The rows of each matrix lie in a flat space through zero, up to rounding. After each matrix: how many dimensions does the smallest such space have?
In the rows, zero is written as 128.

[[128 119 137 120 112 146 138 158 117 104 107 106  98 143 135]
 [119 151 167 128 125 132 125 121 119 111 128 166 153 129 141]
 [137 167 232 118  97 152 136 108  93  50 118 233 187 141 141]
 [120 128 118 125 145 138 118 124 136 133 138 110 132 128 132]
 [112 125  97 145 128  89 130 149 139 182 120 104  95 115 133]
 [146 132 152 138  89  93 149 129 111 127 109 182 125 123 118]
 [138 125 136 118 130 149 126 116 125 103 134 134 143 134 122]
 [158 121 108 124 149 129 116  67 141 129 166 157 181 116  95]
 [117 119  93 136 139 111 125 141 141 165 129  91 103 121 129]
 [104 111  50 133 182 127 103 129 165 190 155  40 108 116 130]
 [107 128 118 138 120 109 134 166 129 155 107  98  86 127 145]
 [106 166 233 110 104 182 134 157  91  40  98 171 145 158 172]
 [ 98 153 187 132  95 125 143 181 103 108  86 145  98 140 168]
 [143 129 141 128 115 123 134 116 121 116 127 158 140 127 118]
 [135 141 141 132 133 118 122  95 129 130 145 172 168 118 120]]
 : 4

[[101 100 171  76 122 188 162 117 151  70 124 128  92 147 135]
 [100 149 179 125 137 154 149  88 142 124 136 127 121 123 116]
 [171 179 102 172  83  55  84 126 149 140 134 110 122 129 168]
 [ 76 125 172 154  78 171 196 153 112 113 124 170 186  91 105]
 [122 137  83  78  25 144  90 206 185 108  85 113 141  80 141]
 [188 154  55 171 144 102  58 123 105 218 159 109 118  87 174]
 [162 149  84 196  90  58 128 151 153 106 140 136 145 110 157]
 [117  88 126 153 206 123 151 144 127 146 128 141 116 173 122]
 [151 142 149 112 185 105 153 127 147 123 189 113 162 154 126]
 [ 70 124 140 113 108 218 106 146 123  86 151 158 168 161 182]
 [124 136 134 124  85 159 140 128 189 151  99 110  60  63 139]
 [128 127 110 170 113 109 136 141 113 158 110 142 139  95 113]
 [ 92 121 122 186 141 118 145 116 162 168  60 139  74  82  85]
 [147 123 129  91  80  87 110 173 154 161  63  95  82 140 115]
 [135 116 168 105 141 174 157 122 126 182 139 113  85 115 138]]
 : 10

[[105 129 120 131 144 143  94 141 156 117 144 120 111 170 145]
 [129 130  90 129 122  83 143 114 117 117  88 149 130 107 100]
 [120  90 171 152 123 219 114 155  76 123 184  99 160 145 173]
 [131 129 152 152 109 133 147 134  57 151  99 126 172  83 133]
 [144 122 123 109 124 132 135 114 180 110 168 139 101 150 113]
 [143  83 219 133 132 205 115 173 102 132 187  78 154 125 148]
 [ 94 143 114 147 135 115  93 144 141 124 111 129 123 155 134]
 [141 114 155 134 114 173 144 127  95 135 159 122 149 119 146]
 [156 117  76  57 180 102 141  95 180 117 123 117  73 138 124]
 [117 117 123 151 110 132 124 135 117 107 135 141 141 134 117]
 [144  88 184  99 168 187 111 159 123 135 167  68 126 134 159]
 [120 149  99 126 139  78 129 122 117 141  68 134 128 107 118]
 [111 130 160 172 101 154 123 149  73 141 126 128 171 115 142]
 [170 107 145  83 150 125 155 119 138 134 134 107 115 100 115]
 [145 100 173 133 113 148 134 146 124 117 159 118 142 115 107]]
 : 6

[[137 144 153 117 154 153 107 142 147 126 138 140  95 160 163]
 [144  86  56 154 113 108 163 145 157 120 148 115 163 148  46]
 [153  56  82 124 111 143 118 166  61 128 161  93 144 154 132]
 [117 154 124  80 190 130  72  62 182 145 106  74 136 165 135]
 [154 113 111 190  98 100 155 133 124 117 156 114  82 129 113]
 [153 108 143 130 100 164 130  97 170 162 143  70 152  94  70]
 [107 163 118  72 155 130  39  74 140 108  77 146 193 192 112]
 [142 145 166  62 133  97  74  73 139 120 108  99 169 119 107]
 [147 157  61 182 124 170 140 139 120 111 144 142 115 147 143]
 [126 120 128 145 117 162 108 120 111 128 146  97 144 156 133]
 [138 148 161 106 156 143  77 108 144 146  93 139 107 110 125]
 [140 115  93  74 114  70 146  99 142  97 139 112 205 153 107]
 [ 95 163 144 136  82 152 193 169 115 144 107 205 118 130 127]
 [160 148 154 165 129  94 192 119 147 156 110 153 130  73  84]
 [163  46 132 135 113  70 112 107 143 133 125 107 127  84  76]]
 : 13

[[109 110 148 128 117 147 141 110 155 105 119 147 146 113 105]
 [110 129 158 102 117 154 111 127  95 124  98 175 114 153 124]
 [148 158 153 104 123 130 129 153 132 101 118 165 146 141 159]
 [128 102 104 161 126 118 122 109 124 157 133  72 116 122 114]
 [117 117 123 126 133 123 131 115 123 151 140  88 120 131 131]
 [147 154 130 118 123 120 119 147 129 123 106 164 128 117 146]
 [141 111 129 122 131 119 125 129 110 127 136  90  94  98 134]
 [110 127 153 109 115 147 129 124 126 131  99 133 120 140 128]
 [155  95 132 124 123 129 110 126  66 125 129 120  83 113 127]
 [105 124 101 157 151 123 127 131 125 123 142 145 125 125  95]
 [119  98 118 133 140 106 136  99 129 142 157 110 134  88 126]
 [147 175 165  72  88 164  90 133 120 145 110 100 117 200 166]
 [146 114 146 116 120 128  94 120  83 125 134 117 104 126 141]
 [113 153 141 122 131 117  98 140 113 125  88 200 126 115 138]
 [105 124 159 114 131 146 134 128 127  95 126 166 141 138 120]]
 : 10

[[187 138  92 114  99 104  94  87 117 111  89 107 155 129 155]
 [138 107 152 151 152 131 136 140 129 121 139 154 119 103 119]
 [ 92 152 184 173 199 120 146 134 115 146 134 138 127 100 129]
 [114 151 173 170 190 113 135 122 112 139 122 135 135  98 136]
 [ 99 152 199 190 220 115 147 131 110 145 131 146 129  84 131]
 [104 131 120 113 115 137 135 137 134 136 137 121 122 146 122]
 [ 94 136 146 135 147 135 143 141 129 141 141 130 120 130 120]
 [ 87 140 134 122 131 137 141 141 132 143 141 120 121 144 121]
 [117 129 115 112 110 134 129 132 133 131 132 120 125 144 125]
 [111 121 146 139 145 136 141 143 131 132 142 140 118 121 118]
 [ 89 139 134 122 131 137 141 141 132 142 140 121 121 143 121]
 [107 154 138 135 146 121 130 120 120 140 121 115 135 130 136]
 [155 119 127 135 129 122 120 121 125 118 121 135 132 115 132]
 [129 103 100  98  84 146 130 144 144 121 143 130 115 150 114]
 [155 119 129 136 131 122 120 121 125 118 121 136 132 114 132]]
 : 3

[[ 48 100  95 124 133 151 193 116 106 141 147 169 109 226 179]
 [100 163 153 106 107 179 130 131 119 103 146 123  98 136 110]
 [ 95 153 140 108 109 172 159 134 106 113 162 114  97 154 112]
 [124 106 108 145 140  94 147 114 118 150 133 101 133 130 131]
 [133 107 109 140 144 119 113 106 147 125 110 155 122 117 141]
 [151 179 172  94 119 141  72 136 104 102 124  98 152  87 108]
 [193 130 159 147 113  72 121 200 143 170 105 103 204 114 122]
 [116 131 134 114 106 136 200 196 100 156 162 131 158 209 143]
 [106 119 106 118 147 104 143 100  79 137 148  93 138 144 141]
 [141 103 113 150 125 102 170 156 137 159 135 124 141 150 130]
 [147 146 162 133 110 124 105 162 148 135 104 128 156 117 124]
 [169 123 114 101 155  98 103 131  93 124 128 137 178 121 151]
 [109  98  97 133 122 152 204 158 138 141 156 178 106 199 146]
 [226 136 154 130 117  87 114 209 144 150 117 121 199  97 110]
 [179 110 112 131 141 108 122 143 141 130 124 151 146 110 128]]
 : 6

[[152 146 149 119 120 133 153 140 169 149 145 131 118 123 143]
 [146 176 157 111 153 123 147  98 143  93 125 126 100 138 149]
 [149 157 161 116 110 128 143 114 161 128 132 121 111 138 146]
 [119 111 116 135 122 129 119 136 118 136 127 128 138 125 119]
 [120 153 110 122 217 120 136 113  91  71 120 142 112 121 131]
 [133 123 128 129 120 132 135 143 142 147 137 131 131 122 129]
 [153 147 143 119 136 135 159 148 169 150 149 136 117 116 144]
 [140  98 114 136 113 143 148 190 165 196 161 143 146  99 125]
 [169 143 161 118  91 142 169 165 208 190 163 133 120 115 150]
 [149  93 128 136  71 147 150 196 190 223 167 136 149 103 128]
 [145 125 132 127 120 137 149 161 163 167 150 136 130 113 134]
 [131 126 121 128 142 131 136 143 133 136 136 135 129 118 128]
 [118 100 111 138 112 131 117 146 120 149 130 129 145 122 116]
 [123 138 138 125 121 122 116  99 115 103 113 118 122 144 129]
 [143 149 146 119 131 129 144 125 150 128 134 128 116 129 141]]
 : 3

[[115 126 113 110 152 128 127 137 136 125 164 166  96 122 161]
 [126 118 134 132 141 131 116 127 127 123 109 125 121 137 125]
 [113 134 109 118 130 145 114 125 156 132 145 137 149 137 126]
 [110 132 118 126 139 120 126 135 116 111 174 116 104  88 159]
 [152 141 130 139  89 121 155 126 119 135 119  99 154 110 108]
 [128 131 145 120 121  96 154 136  92 114 116 107 111 107 125]
 [127 116 114 126 155 154 104 126 159 139 137 174 116 155 145]
 [137 127 125 135 126 136 126 125 135 135 128 135 131 133 129]
 [136 127 156 116 119  92 159 135  88 118  84 112 114 127 108]
 [125 123 132 111 135 114 139 135 118 118 103 126 116 128 120]
 [164 109 145 174 119 116 137 128  84 103  83  46 108  71 122]
 [166 125 137 116  99 107 174 135 112 126  46 101 141 126  81]
 [ 96 121 149 104 154 111 116 131 114 116 108 141 112 159 122]
 [122 137 137  88 110 107 155 133 127 128  71 126 159 158  78]
 [161 125 126 159 108 125 145 129 108 120 122  81 122  78 131]]
 : 6

[[125  99 135 116 147 137 139 130 123 122 160 150 119  94 157]
 [ 99 154 102 143 130 143 117 139 109 103 137 113 117 142 141]
 [135 102 143 112 135 127 139 121 128 120 127 139 111 105 145]
 [116 143 112 138 131 132 122 133 120 124 129 120 127 136 133]
 [147 130 135 131 122 115 127 126 144 160 121 130 155 137 101]
 [137 143 127 132 115 117 122 122 133 135  94 113 131 149 107]
 [139 117 139 122 127 122 133 124 136 138 126 135 133 122 123]
 [130 139 121 133 126 122 124 124 127 132 106 118 127 138 123]
 [123 109 128 120 144 133 136 127 121 120 141 139 114 103 155]
 [122 103 120 124 160 135 138 132 120 136 164 150 126  89 164]
 [160 137 127 129 121  94 126 106 141 164  52 110 134 144 102]
 [150 113 139 120 130 113 135 118 139 150 110 134 134 119 121]
 [119 117 111 127 155 131 133 127 114 126 134 134 112 101 165]
 [ 94 142 105 136 137 149 122 138 103  89 144 119 101 127 160]
 [157 141 145 133 101 107 123 123 155 164 102 121 165 160  71]]
 : 4

[[185 126 100 153 128 168 110 141 123 141  84 122 117  84 131]
 [126  49 129  93 120 156 143 190 157 132 148 119 138 131 122]
 [100 129 182  86 146 147  89 136 166 152 128 154 131 153 125]
 [153  93  86 121 157  97 150 118 137 165 169 185 156 135  88]
 [128 120 146 157 200 142  83  95 128  77 145 121 141 119 135]
 [168 156 147  97 142 117 101  80 127 128 152 124 153 114 124]
 [110 143  89 150  83 101 107  48 155 181  55 129  66 160 101]
 [141 190 136 118  95  80  48  51 234 148  61 131 120 164 113]
 [123 157 166 137 128 127 155 234 205 141 139 113  88 169 137]
 [141 132 152 165  77 128 181 148 141 132  98  78 115 170 142]
 [ 84 148 128 169 145 152  55  61 139  98  67 137  81 129 151]
 [122 119 154 185 121 124 129 131 113  78 137 133  75 177 120]
 [117 138 131 156 141 153  66 120  88 115  81  75  83 126 127]
 [ 84 131 153 135 119 114 160 164 169 170 129 177 126 214 145]
 [131 122 125  88 135 124 101 113 137 142 151 120 127 145 144]]
 : 13
